Every row belongs to one group in each of 2 separate groupings. Each group adds its own fixed numbers to the row, and there is some noise. The rows also spread widely along 4 directions, which tell nothing about the answers.
Known rows, each followed by its group in each grouping:
[ -1   3   1  11  11   4  13  15  19  -4  22   8  -4  -1 -20  38  -4   3
 -10  24  -9 -10  -1   4  20] | Mif K791
[  0   8   7  13   4 -12   6   9   6   3  23  -3   7  -8   0  25  -3 -15
 -10  16  -3  -4  -1   5  11] | futu K791
[  4   2  -4  -2  11  -6   5  -3   3   4  -7   0  -8   1 -20   2  -1 -27
  -8  12  -5  -4  10   7  17] | fal K980
[  9  10   7  -5  -4 -16  15  -3   7   9  12  -1  -3   0 -11  17   2 -10
   0  13  -4 -19  -5   7   8] | zas K980
[-11  -3   3   5   6 -13   6  16   9  10   5   0   6  -5  -7  15 -11 -31
 -11  10   2  -8   4  -3   6] | futu K808
[ -6  -7   2   7   3  -6  11  15  11   8   8  -4  10   4  -3  24  -7 -21
  -9  18 -12 -15  -6  -3   8] | Sunod K808
[ -1  -4  29   1  -9  15  28  12  -7 -20  15   2  -3 -17  -9  20  -7  -4
   1  31 -13   0  14   8  14] | pur K980
[  0   7  -3  10   0  -1  19  10  11   8  18   5  -3  -4  -6  30 -12  -6
 -11  14  -6  -7  -1   7  18] | pur K791
[ -7  -6  10   1   1  -3  28  10  -4  -6  27  -5   0  -7   1  28  -2   5
 -13  23  -8  -3   7   7  19] | zas K791
[ -2  -5   3   9   1  -7   2  17  10   8   5  -4   5  -8  -2  26 -12 -17
 -16  27   1 -10   1  -3   6] | fal K808
[ -7  -1   9   4  -4  -4   5  21  15  -5   4  -7   4  10  -9  20  -5 -27
  -5  20 -10 -15  -3   2  -3] | Sunod K808
[ 16   6  15   0  -1  -6  13  -3   2   2   9  -3   9  -3  -9  20   1 -10
   3  27  -5 -14   1   5  16] | Mif K980
[  0   5   0   6   1   0  19  16   9  11  23   6  -2  -8   0  31  -7  -7
 -12  12  -6  -6  -1   0  16] | pur K791
[ 13  -3  12  13  -7   3  31   4   3  13  41  -1  14 -18  18  48 -10  15
 -13  32  -7  -8  -7  -3  26] | pur K791
[ -7   3  -1   2  -2  -1  20  11  -3   9  12   1   1  -3   0  22  -5 -16
 -15  12  -5  -3   9   8  17] | pur K791
[ -5  22  10  16  -1 -12  -4  14  16  -8  12  -4   3   3 -16  24  -4 -16
  -2   6  -3  -9  -8  14  -4] | futu K791

New rows, each followed by its group in each grouping:
[-15  11   3 -12   3  -2  16  14   8 -12 -13  15 -26   7 -33  -1  -9 -40
   1  -6  -9   1  15  19   5] | pur K980
[ -3 -10   6   7   3  -3   6  18   8  -1   3  -4   5  -7  -3  24  -9 -16
 -11  26  -6 -10   7  -2   8] | fal K808
[ 30  12   5  10 -22 -22  11   3  11  45  17 -20  29   1  34  40 -17 -16
  -6  26   5 -38 -21  -4   2] | pur K808
[  0   4  18  -7   0  -2  18  10   0 -20  11  -2  -9  -5 -23  10  -1  -9
   5  17  -8  -8   6   9   2] | zas K980
[-14  -4   6  -3   8  -4  22  12  -7  -7  14   3  -3  -5  -6  21   0  -6
  -9  13 -11   2  10   8  15] | zas K791
[ 21  14   7  18 -14  -4  15   8  11  20  32  -8  16  -3  18  48  -9   7
  -4  24  -8 -20 -15  -1   9] | pur K791
[ -8  -7   2   1   2  -4  15  20  18  -2   6   1   3   6 -11  23  -7 -19
  -8  19 -14 -16  -6  -1   2] | Sunod K808
[-15 -16  20   6   0  -3  11  18  -5 -10   7  -8  14 -10   3  21  -6 -23
 -11  22   3  -5  13   1   7] | futu K808
[  4 -15  24   2  -4  14  31  11 -21 -13  23 -16  24 -21  24  42   4  14
 -15  52 -14   2  16   3  25] | Mif K791
[  1  -6   3  10   1  -3  20  11  -4   7  19  -5   6   8  -2  30   1  -8
 -10  18 -18  -2  -2   0  24] | Sunod K791
[-17 -16   6   8   9  15  24  21   0 -20  15   2  -6   0 -19  26   2  -5
 -15  20 -21   6   4   7  23] | Sunod K791
[-15  -1  10   6   4 -13  -3  16   5  -2  -5  -4   5  -1  -6  13  -8 -36
 -12  11   6  -9   5   4   0] | futu K808
[  4   9   3  -3  -2  -7  11   2  10   1   5   1  -9   1 -18  11 -11 -25
   4   4  -4 -15   4  10  12] | pur K980
[ -5   4  11   3  -9  -6  13  18  10  12   2  -5  11  -1   7  28 -16 -25
 -10  18   1 -13   4   0   1] | pur K808
[-31  -9   0   2  17  -5   8  16 -10 -12  -2  11 -11  -2 -20   2  -3 -35
 -20   2  -2  12  21  13  14] | futu K791
[-14   0  14   9   2  -9   5  14  -4  -2  12   2   5  -6  -3  17  -1 -25
 -13  16  -4   5  10  12  12] | futu K791
[ -4  15  33  18 -10  11   2  26  10 -34  14 -20   5  -9  -7  35  -3   3
  -3  34 -17 -11  -1  12 -16] | fal K791
[  5  13   1   5   1  -8   0   4  16   3   1   1  -9  -3 -26  12  -9 -16
   3  12  -6 -13   1   7   8] | fal K980
[  2   0  15  -1  -6  -1  19   5  -4 -10   2  -8   1   3  -6  12   6 -23
   5  15 -12 -13   0  10   6] | Sunod K980
[  3   2  10   3  -1   0  25   2   2   0  17   8  -6  -8 -18  22  -7  -6
  -5  15  -5  -7   4   4  18] | pur K980
[-12   2  -1  -6   6 -11  17  16  -5   1  10   1  -4   1  -5  17  -2 -17
 -13   6  -4  -6   7   9  11] | zas K791
[  1   2  13   3   1  -8  10  -2  -4   2   8  -1  -3  -5 -10   4  -3 -30
  -4  10  -1  -2   7   6  18] | futu K980
[ -4 -12   5   0   5  -1  11  17   6  -4  -1  -1   9  -2  -6  24  -6 -19
 -12  25   2 -10   4  -1  16] | Mif K808
[  3   5   0  11  -3  -3  19  12   8  15  19   9   3   0  -3  30  -7  -8
 -16  12  -9  -9  -1   4  18] | pur K791
[-11 -21   4   3  10   8  21  24  11 -12   9   6  -2   0 -14  24  -5  -9
 -13  21 -15  -1  -2  -4  17] | Sunod K808
[ -7 -22  -1  11  11   6  24  19  19   0  20  13  -1  -3 -20  30  -6  -1
 -12  20 -16  -4  -7 -10  24] | Sunod K808
[ -7  -1   7   6   1   2  17  14  -2  -1  10  -7   6   3  -1  20  -3 -14
 -11  15 -17  -3   3   8  13] | Sunod K791
[ 22   9  13  19  -3  -3  -2  13  25  13  27 -14  16 -11   2  45 -16  11
  -5  39  -3 -24 -19 -11  -2] | fal K808
[ -1   6  -8   5   4  -3  18  11   9  11  13   8  -3   3  -7  25 -15 -14
 -14   4 -11  -8   5   8  20] | pur K791
[  0 -13   1   9  10   7  21   6  -9   7  14  -1   6 -13   4  31  -2   2
 -19  31  -7   3  10  -2  29] | fal K791
